The rows are grouped in 3 different ways at once. Each group adds its own fixed numbers to the row, and there is some noise. The rows also spread widely along 10 directions, which tell nothing about the answers.
Some rows, each with its group in each grouping after it:
[ 10   7   1 -23 -11 -13 -11  -8  10   7  11  20 -12 -32  15  17   2   6
   0   4 -13   5  -4 -16 -10  -2 -12   0   6 -10  14   8  -7 -29   7  -3
   0] : Z172 kuro Z206
[  9  -5 -35  -9  -6  24   7   8 -16   2  -5  -9 -20 -10 -14   1  26 -25
   6 -32 -44 -18  20 -18   9 -19 -14 -24 -24  24   1   1 -10 -23 -13  -4
 -28] : Z800 lufup Z612
[  0  16 -24   3  26  -6  15 -14  25 -14  10  -4 -56 -23  24 -43   2   5
   8  -3 -15  -9 -19  -8  10  14  21  -7   2  -9  -2   5  12 -35   0 -17
  27] : Z786 Kig Z612
[  8  -8 -30  -7  -3  16  13   6 -13  21  34  25  -5   1  -7 -11  -7 -32
 -18 -25 -33  -3   7   9   7  14  -5  -6   6   7   4   2 -14  29  -6  -6
  18] : Z747 Lok Z250
[-11   9 -44   8  -9  -1 -10  25  11  -2  -1   9  -1  -1  17  15  -9 -20
   5 -12  17  -6  20 -28   0 -15 -19  -8 -18  17   4  16   4  -4  12 -37
 -20] : Z775 kuro Z206
[ 10  26 -17  -4 -12 -22 -32  25   9 -19  10  20  12 -23  17   0 -17  13
   0   5  12   7  -8 -35 -25 -12 -31   0 -15   2  16  40   9  -2  -3 -30
  -3] : Z775 lufup Z506
[ -5   1 -40 -24 -14  -2   5  23  -6  13   6  11  16 -28  -4  24  27 -13
 -13 -45 -10   4  44 -11   5 -15 -39  -2 -21   9  20   7  -2  21   9 -14
 -34] : Z172 Kig Z85
[  0   6 -19  -5 -18  -9 -16 -14  -9 -20 -35  -8 -26 -18  26   6   0  -7
   2   0  -9  23  11  -1   9 -20   1 -17 -24  -2  -3 -24  21 -32  -3  -2
 -19] : Z562 Lok Z101
[ -3  11 -18 -23 -19  -7  -2  12   4  13   6  13   2 -18   4  36  16   2
  -4 -18  -1   6  17 -25  -8   1 -39   4  -7   5  25   2 -10  -4  14 -13
 -18] : Z800 Kig Z506
[ 10   0 -20  41   8  11  -9  13 -13   3  -7   9 -19  -7  -1 -16 -30 -24
   1   7   1  12   3 -13   8 -23  21 -24   2  -3 -13  17   1  -2  -7 -26
  25] : Z747 lufup Z250
[-12  -3 -36  14   5   6  -4  51  12  19   2  11   8 -32  15   8  -1 -24
   3 -40  15  24  35  -5   5 -28   2  -6 -21   7   0  34  -5  16   6 -43
  -6] : Z562 Kig Z101
[ 13  17 -18   8   5 -26   0  -6 -13  -1   7   8   5 -15 -16  -2  -2 -12
  -4 -18  -6  -4  11 -13   6   1 -19  10   7   0  25   0  14   5  13 -13
   3] : Z786 lufup Z85
[ 19  26 -23  -8   4 -20   0 -14 -14 -12  22  -1 -16   1  -4  -6  -5 -10
  -4  -4 -30 -19  -9 -28   0  26 -11   1   8  10  23  -2   6 -11  10  -5
   6] : Z562 lufup Z101
[-10  13 -35  12 -34  -3 -18   6   7   5 -13  12 -15  15  21  30  -8 -33
  13   0  -3  -3  10   0  -8   0 -16   2 -20  26  11  -4   8 -29   5 -21
 -14] : Z562 Kig Z506
[  2   6 -21 -28 -14 -12  -7 -13  14 -15   6   6 -26 -17  26  -5   8   9
  -1   1 -17  -4  -9 -14  -3   2 -18  -6 -14  -4   6  -5  10 -29   0   4
  -5] : Z786 kuro Z612
[ -1  -4 -31   4 -42  17 -21   5 -23   7 -30   5  -6  19   1  50  -3 -29
   5   6   1   5  27 -19   0 -26 -28 -23 -20  21   3 -16  -3 -15   5  -9
 -30] : Z747 lufup Z506
[ 11  27 -26  11  10 -19 -17   1  12 -32  -3  -5 -28 -19  17 -13 -14  12
   8  16   7  -8  -9 -40  -8   0  -8  -7  -7   1  11  18  15 -38   5 -30
   0] : Z172 kuro Z506
[  2  13 -19  10 -18 -25 -16  -2  -4  -3 -12  23  -2 -15   7   0  -4 -17
  -5 -15  -7  13   8  19  -6  -9 -13   6 -15   4  16  -4  25  -1 -10 -14
  -6] : Z775 Kig Z506
[ -1   3 -21   1 -15   8 -23  25   3   2   0  23   4 -12  26   6 -20  -7
  -5  10  15  17   6 -13 -13 -18  -8 -13 -15  -1  -5  22  -2  12  -6 -27
   8] : Z775 Lok Z506
[  4   9  -4   5   1  -9 -12  12   9  -7 -10   0 -15 -42  23  -3  -9  12
   5   9   9  25   3 -25   2 -27   6 -15  -7 -19  -3  21   5 -22   2 -18
   5] : Z562 lufup Z85
[  6  15   7 -21  22 -23  24 -33  -3   3  16   4 -31 -34   5 -10   2  26
 -19  -5 -11  28  -7  -6  19  23  13  -7  40 -42  20 -28   6   2  21  10
  31] : Z747 lufup Z101
[  3  -5   2   5 -11  -7 -15   1  10  18  -7  19  -8 -32   8  12   3 -13
   9 -10 -15  21   3  14  -5 -19   7   2   1  -6   4   6  -3 -28  -4  -5
   8] : Z800 kuro Z612
[  0   9 -18   9   7  11   4  -9   6  -6   3   7 -46  -8  30 -25 -22   6
  -1  30  -9   5 -21  -9   2  10  29 -23   6 -13 -11   3   6 -22  -7 -14
  35] : Z172 lufup Z506
[ 10 -12 -34   6  -3  -3   0   1 -12  -8  10  18  -7  -7   6 -30  -9 -17
 -18  -4 -22  -6  -1  15   8  -6   3  -8 -17   1  -4   6  15  20 -21  -3
  12] : Z786 kuro Z85
[ -6  16 -32   1 -11 -12  -3 -16  -6  -5 -15  -2 -24   7   4  30   6 -12
  -3   0   8   1  21 -24  11   4 -23 -10   1   4  14 -27  11 -17  29  -8
 -12] : Z747 Kig Z612
[ -4   9 -28  -1   8 -10   4   9   1  -6   3  13  -2 -26  12 -11  -6  -3
 -14 -22   7  16  17  -8   7  -9  -7  -7  -6  -9   5   4  13  18   3 -27
   2] : Z775 Lok Z206
[  9  -7 -15  13 -12  -5 -14   7 -14  -8 -29   4  -9 -28   3   5  -1 -15
  -2 -10 -10  25  20   6   4 -42   1 -17 -25  -5  -1  -1  11 -16 -18 -10
 -19] : Z562 kuro Z506
[-31 -20 -23   6 -16  25   9  39  27  49  21  38   2 -16  44   9 -20 -22
  -2  -9   9  39  12  32   4  -7  29  -7   5 -11 -14  22 -12  28   2 -25
  36] : Z562 lufup Z85
[ 25  -8 -13 -20  -4  17  -4   1  -9   4  30  15 -25 -16   4 -22  -2 -11
  -1  -4 -50 -11 -18  -4  -3   2   6 -16  -5   8  -4  24 -16  -8 -23   5
  14] : Z747 lufup Z101
[ -3  12 -15   0 -21   5 -20  -6  -8  -4 -37  -6 -28  -2  20  39  -1  -2
   8  30  19  10  13 -39   1 -26 -13 -30 -18  -4  -3 -15  -2 -34  12 -11
 -21] : Z775 Kig Z506
[  3  10 -24 -16   7  -6  17 -18  -1  -3   0 -15 -31 -15 -10   9  27  -6
   4 -26 -29 -13  14 -23  14   7 -14  -7   3   3  19 -21  -2 -33  14   0
 -19] : Z800 kuro Z612

New rows. What belongs after each?
[ -7 -14 -37 -32 -29  19  -8  19 -12   4  -3  14   4  -9  21  24  15   1
 -24  -1   6  11  24 -25   1 -24 -34 -29 -36  -4 -11  -2  -5  27   0   2
 -17] : Z786 Kig Z612
[  1  28  -7   4 -24 -49 -25 -15  19  -4  -2  26  -1 -19  17  -4  -7 -20
  16 -28 -24   9 -11  37 -15  11 -10  33   2  16  35  -3  37 -32  -1 -11
  -4] : Z775 lufup Z101
[  9   6 -10   2  35  23  25  -5 -10  14   4 -18 -48 -25  -4  -8   5  -2
   0   4  -6   0   8 -44  23 -10  25 -39  13 -24 -10   1 -27 -17  12 -13
  13] : Z775 Kig Z250
[ -4   5 -33   2  22  12  17  10   3  18  21  -9 -15   1   2  19  -4  -6
   1   8  22 -13  18 -54  17   9  -4 -13  16  -5   8   5 -23   5  40 -26
  13] : Z786 kuro Z85
[  1  -1 -45  -5 -12   5  -1   3 -11  -8 -11  -6 -15   4  -4  17  13 -22
  -2 -21 -12  -8  28 -20  12 -14 -26 -19 -18  18   7 -11   4 -12   8  -9
 -31] : Z747 kuro Z612
[-11   3 -32  15   4  -6   8   3   6  13   3   8 -14  -5   7   5  -4 -28
  -1 -20  -6  11  18  10  11   2  10  -2   7   1   8  -9   7  -5  14 -18
   9] : Z562 kuro Z612
[ -1   0 -38  31   8 -11   1  25 -15   6   1  16  14  -7 -10   5 -15 -30
 -17 -24  12  14  32  -6  10 -16  -2  -4  -5   3   8   7  10  31   9 -34
   2] : Z562 kuro Z206
[ -4   2 -12  10 -17  -1 -14   4  -7  10 -25   2 -11 -14  14  28  -5 -21
  12  -5  -2  24  19  -2   5 -23   6 -12  -8   3   4  -8   5 -26   8 -11
 -12] : Z562 lufup Z101
[  8   2 -13  16   8 -11   5  -9 -36   3 -12  16   1 -21 -12  -1 -10  -6
 -29  -2  -1  27  20  -1  14 -15   8 -17  11 -24   4 -17  16  26   2  -7
  18] : Z172 lufup Z206
[ -7  19 -14  22  -3 -20 -22  12  27  -6   5  21 -10 -17  36 -12 -33   0
   4  14  23  17 -14 -10 -11  -4   9   0   3 -12   0  23  14 -12   5 -30
  25] : Z775 kuro Z250
[ 14   3 -19   9  12  -2   5  -5 -34 -13 -21  -7 -13 -18 -14  -6  -1   4
 -16  -1   0  15  18 -25  16 -28  -5 -27 -10 -18   3 -14  11   8  -2  -9
  -3] : Z786 lufup Z506
[ 11  16 -15  -7  -7 -14 -12 -16  12 -28  -1   7 -35 -18  24 -22 -12   8
   0  10 -13   7 -18  -4  -6   6  -5  -5  -7  -3   6   1  19 -31 -10 -11
   8] : Z747 Lok Z506
[  9  -3 -13  14 -24  -1 -16  -3  -8   4  -4  28 -12  -2   8   1 -19 -26
   0   6 -17   7  -4  12  -4 -13   1  -9  -5  10  -3   5   9 -12 -14  -9
  11] : Z747 lufup Z206
[ -4  -6 -23 -35 -10  29  -1  19  20   2   8  -4 -27 -28  32   2  15   3
  11 -14 -21   0   3 -24  -2 -10  -6 -17 -25   9  -8  18 -20 -28  -7 -12
 -16] : Z800 Lok Z101
[  2   3 -26   4  -6 -19 -16   2 -12 -22 -21   3   0 -17  16   0  -8   7
 -16   4  19  21  14 -18   8 -22 -12 -14 -20 -13   2  -9  25   9   4 -10
  -7] : Z786 kuro Z101
[ -8 -23 -22 -16 -42   6 -16   6  -5  18 -21  21   7 -11  15  34  14 -24
  -5 -17 -11  22  29  17   0 -34 -21 -11 -28   3  -2 -17   3  -4  -4   8
 -25] : Z786 kuro Z612
[ 21  23 -22  12   4  -3 -15  15  -4   3  39  21  -1   1  -6 -19 -25 -23
   3   0 -22 -27 -20 -30 -16  15  -9   1   7  16  12  40 -11   2  -5 -24
  24] : Z775 lufup Z250
[ -8   3 -16 -14 -30 -10 -26   6  -6   4 -23  12  10 -19  21  50   2   7
 -13  13  23  30  27 -28  -6 -25 -28 -16  -9 -15   6  -9   3  -4  22  -4
 -16] : Z172 kuro Z612
[-22  16  -1 -10  -2 -12  20 -23  18  15 -29 -14 -33 -32  22  27  12  13
  10 -14  16  40  21 -11  21 -12   0 -10  16 -33  16 -45   9 -43  36  -4
 -10] : Z786 lufup Z250
[ 17   6  -2 -16   4   4  -9  -9  -8  -4  -3  -6 -26 -27   8  10   0   7
   2  10  -3  12   3 -34   6 -11  -1 -21   3 -13   1   1 -12 -21  11  -4
   1] : Z747 Lok Z101
[-18   2 -22 -13 -41 -18   1  -7  13  18  -3  35  -2  -5  17  23  10 -26
  -4 -32 -20  10  12  38  -4  10 -22  19 -10  14  21 -23  18  -8  -1  -1
 -11] : Z800 Kig Z206
[ -3   1 -36   5 -22   7 -32  32   2 -19 -24  -2   2 -13  23  21  -3   3
   1  12  24   7  18 -51  -9 -40 -28 -26 -40   8 -12  24   2 -14   1 -25
 -23] : Z800 kuro Z612
[ -7   2 -21  -5 -16  -9   2  -4   2   5 -11   9  -6 -16  16   7   1  -4
  -4  -9   1  18  15   5   9 -11 -10  -5  -8  -7   8 -16  17  -2   7  -5
  -5] : Z786 lufup Z85
[  4 -11 -11  -4 -29 -19 -11  -1   2  23   0  34  12 -32   1   9  10 -32
   1 -38 -39  16  17  52  -6 -14  -7  18  -7   9  19   0  11  -7 -15   3
 -12] : Z172 kuro Z85
[ -2   5 -31  15  10  -5   2  20  20 -10   6  10 -15 -30  22 -39 -12  -3
   5 -15  -1   7  -1   2   4 -12   9  -2 -14  -1  -2  28  19  -4 -11 -29
  16] : Z786 lufup Z85
[ 15  35 -18   7  -3 -47 -26 -16  -3 -31  -9   8 -11 -22   9  -7  -8   3
  -3  -1  -5  -1  -5 -14  -8   9 -18  12  -6   5  26  -1  34 -22   6 -13
  -2] : Z172 Kig Z101
[ 18  -4 -17  -1  -5   0   5 -27 -43   3 -15   2 -14  -4 -23   0  12 -22
 -15 -11 -37   0  15   4  17 -14  -4 -19  -3  -5   4 -36   7  -1  -5  17
  -3] : Z786 lufup Z612
[-13 -13  -3 -27 -13  22   2  13   7  18 -18   0 -22 -47  33  24  15  15
  -2   0   3  47  21 -15   9 -42   8 -38 -12 -32 -16  -2 -15 -18   3   1
  -7] : Z562 lufup Z612
[  4  10   1 -28 -25 -25 -17 -18  11   8   1  15  -9 -24  19  18   8  -4
   6 -11 -23  11  -4   9  -8   1 -12   8   1  -3  22 -10   5 -30   5   9
 -14] : Z775 kuro Z101
[ 14 -15 -20  -8 -26   7 -14   7 -28   4   1  22  10 -13   4   0  -3 -26
 -22  -4 -27  11  14  15   1 -21  -7 -14 -26   2  -8   2   1  24 -24   6
  -1] : Z562 Lok Z85
[ -3  10 -12  -9  24   9  27  -2  12  15  18  -7 -43 -30  14  -5   5   5
  -1  -6  -6  11   3 -29  16   8  17 -20  15 -26   2   1 -19 -19  18 -13
  18] : Z562 Kig Z250
[ -4  33 -26 -16  -8 -12  -4 -15 -10 -36 -32 -30 -28  -3  13  32   7  36
  -4  27  26   4  12 -81   8  -4 -40 -28 -11 -10  16 -30  11 -35  30 -10
 -30] : Z800 lufup Z506
[  3  -4  -2   4  -3 -26   1 -16   6  15 -15  11 -10 -40  -1  -2  14 -23
  10 -47 -27  25  17  46  10 -16   8  16   0  -4  22 -19  19 -25  -1  -1
 -11] : Z786 kuro Z101
[  8   1 -22  -1  -8   1 -17   4   0  -8  -8  -1 -22 -10  14   9  -6  -7
   7   5  -1   4   5 -23   4 -15  -4 -18 -12   6  -1   8  -1 -24   4 -12
  -9] : Z747 kuro Z101
[  7  17 -25  -8  10 -25   4  -1 -12  -9  19  12   7 -22  -4  -9  -1   0
 -28 -22  -7  14  13 -13   4  12 -16   3   7 -14  19  -4  12  30  12 -13
  14] : Z562 Lok Z612
[ -5  27 -18  -7 -10 -23 -11  -9  -8  -4 -11   7   4  -6  10  40  -9  10
 -14  12  27  20  20 -34  -5  10 -31   2  13 -12  28 -22  10   1  37 -18
  -2] : Z172 Lok Z506
[  6  -8 -21   9 -15   4   3 -35 -25 -18 -38   0 -43  -2   8 -18   0 -18
  -5   6 -31   4   0  20  20 -22  14 -28 -22  -1 -14 -42  30 -31 -24  13
  -7] : Z786 lufup Z206
[ 23  40  -7 -11   7 -52 -18 -16 -18 -35  -9 -11   5 -28 -10   9   2  28
  -9  -2  13   5   5 -58  -1  -3 -44   5   0 -13  38  -8  25 -12  28  -9
 -17] : Z786 lufup Z101
[ -9  -8 -26 -10 -29  20  -1  17  25  23   5  20 -21  -9  22  17   4 -31
  25 -28 -25   0   9  10  -4 -13  -9  -4 -13  25   2  16 -10 -36  -5 -20
 -18] : Z747 lufup Z206
[  2  20 -41   5   0  10  -2  11  -2 -14  16   1 -21  19  10  -4 -18   0
  -3  21   2 -25 -11 -51  -6  18 -15 -15  -5  15   5  15  -4  -6   6 -26
  13] : Z800 lufup Z506
[  2   1   4 -25 -23 -13  -5  -9 -23   7 -44   1   6 -53  -4  49  28  12
  -8 -23   0  45  45 -16   9 -51 -29 -19 -10 -24  15 -28   7 -19  12   6
 -46] : Z172 lufup Z206
[  6   6  16 -16 -10 -27 -30  13  24 -12 -22  17  -8 -83  39 -12   6  27
   5 -13   4  51  -2   8 -12 -48   2  -7 -26 -30  -1  29  17 -27 -19 -11
  -9] : Z775 Kig Z101
[ -5   1 -18 -15   1  -3   6   7  -9  19   6  14   0 -26   0  17  14  -5
 -18 -20   1  19  25 -11   7 -10 -11 -14   2 -18   8  -3  -7  24  14  -8
   1] : Z775 Kig Z612
[  2  12 -30   2  18   4  -2  13  -3 -15  -1 -21 -21 -11   8   9  -3  13
   0  12  21  -5  10 -71  11  -6  -6 -25  -5  -4   2  11 -10 -11  24 -26
  -4] : Z800 kuro Z101
[ -2  10 -13 -10 -20 -19   8 -24  -6  17   5  27  -7 -10   1  12   5 -21
  -7 -25 -35   5   7  28   0  16  -9  14  14   4  25 -27  16 -10   5   3
   0] : Z172 lufup Z206
[-22   2 -13 -24 -10  -8   7   5  17   0 -19  -2 -16 -39  35  28   7  31
 -14  -6  36  54  27 -27  15 -24 -17 -26  -1 -41   3 -20   4  -5  27  -8
 -16] : Z747 kuro Z250
[-12  -8 -48  -6   9  26  12  41  18  13  39  16  -4  -7  16 -12  -3  -8
 -11 -16  -2  -8   5 -27   0   7  -3 -15  -7   6  -8  36 -20  26   2 -30
  20] : Z800 kuro Z612
[ -8  15   6  11  17 -24  20 -16  14  19  -8   7 -25 -42   8   5  -2  -2
   6 -23   0  38  12  14  15  -4  24   3  30 -29  18 -17  12 -27  21 -18
  17] : Z562 lufup Z206
[  9   2 -37  -4  27   7  14  -4 -10 -14  23  -7 -29   0   9 -27 -10   4
 -18  13  -2 -14  -8 -38  18  14  11 -24   2 -11  -4   1  -1  16   8 -10
  24] : Z786 kuro Z101
[  2   1   2 -32   8   8  19 -22  13  12   8  -5 -50 -30  18   2  15  11
   6   2 -24   8  -8 -10  10   1  13 -20  12 -25   5 -14 -17 -39   5   7
   2] : Z775 kuro Z506
[ 25  15 -25  28 -18 -19 -34 -20 -30 -22 -21   5 -21  19  -8   5 -17 -35
   3  16 -15 -16  -2  -8   0  -2  -9  -6 -14  26   8  -9  22 -23  -3  -7
  -4] : Z747 Kig Z101
[-15  -4 -23  16 -21   6 -16   6  10  -6 -51 -15 -25 -20  25  30   5  -9
  22   4  19  20  28 -19  13 -46  -2 -24 -29   4  -9  -9   9 -51   5 -17
 -34] : Z800 kuro Z85
[-18  20 -25  10 -10 -10   5  -9   3  -1 -26  -5 -19   2  13  28  -5   3
   0   3  21  20  16 -21  10   3 -11  -8   6  -6  17 -32  15 -19  26 -19
  -6] : Z800 lufup Z506
[ 19   3  -9   9   4 -11  -6   8 -14   6   8  22   7 -25 -11  -7  -8 -13
  -7 -14 -11   5   6  -6  -2 -17  -8   0  -2  -3   9  17   4   9  -5 -16
  10] : Z786 lufup Z206
[ 13  -1  -1 -37  -6   1  12 -12 -15  -2  -9  -4 -19 -44  -8  10  30  14
  -7 -24 -34   9  14 -24   8 -24 -21 -21 -11 -14  10 -11  -7 -26  -9  12
 -28] : Z800 lufup Z206
[  7  10 -25  14  16  -3   8 -12 -16 -11  -9  -6 -22 -12 -11 -14   3 -13
  -8 -12 -15  -1  12 -12  15   0   6 -11   2  -1   4 -16   9  -7   3 -13
   9] : Z800 Lok Z612
[-21  -2 -21 -13 -15   3  18 -24   6  14 -15  12 -30 -12  26  12   6 -14
  -7 -15 -15  23  18  28  16   6   9  -6   6 -10   4 -44  13 -17   9  -1
  -1] : Z172 Lok Z206
[  4  20 -16   2   0  -4 -16   3  10  12   7   3 -20  -6  12  22  -5 -17
  20   4   2 -12   0 -31  -5   5  -3  -1   5  12  13  15 -13 -30  21 -24
   1] : Z775 Kig Z101
[ -5   7 -35 -11 -19  -5  -5   3  -6 -31  -5  11 -13  -6  26 -21  -8  19
 -26   9  -5  10  -9 -13  -3   0 -17 -20 -27  -7  -1  -5  26  13 -18  -5
   2] : Z800 lufup Z506
[  6   2 -39  18  22  20   5  20 -18   0   2  -8 -24  -8  -4  -6  -1 -20
  -6  -1  -2  -6  19 -39  14 -16  10 -32 -12   2 -14  16 -12   5   5 -26
   9] : Z562 Kig Z612
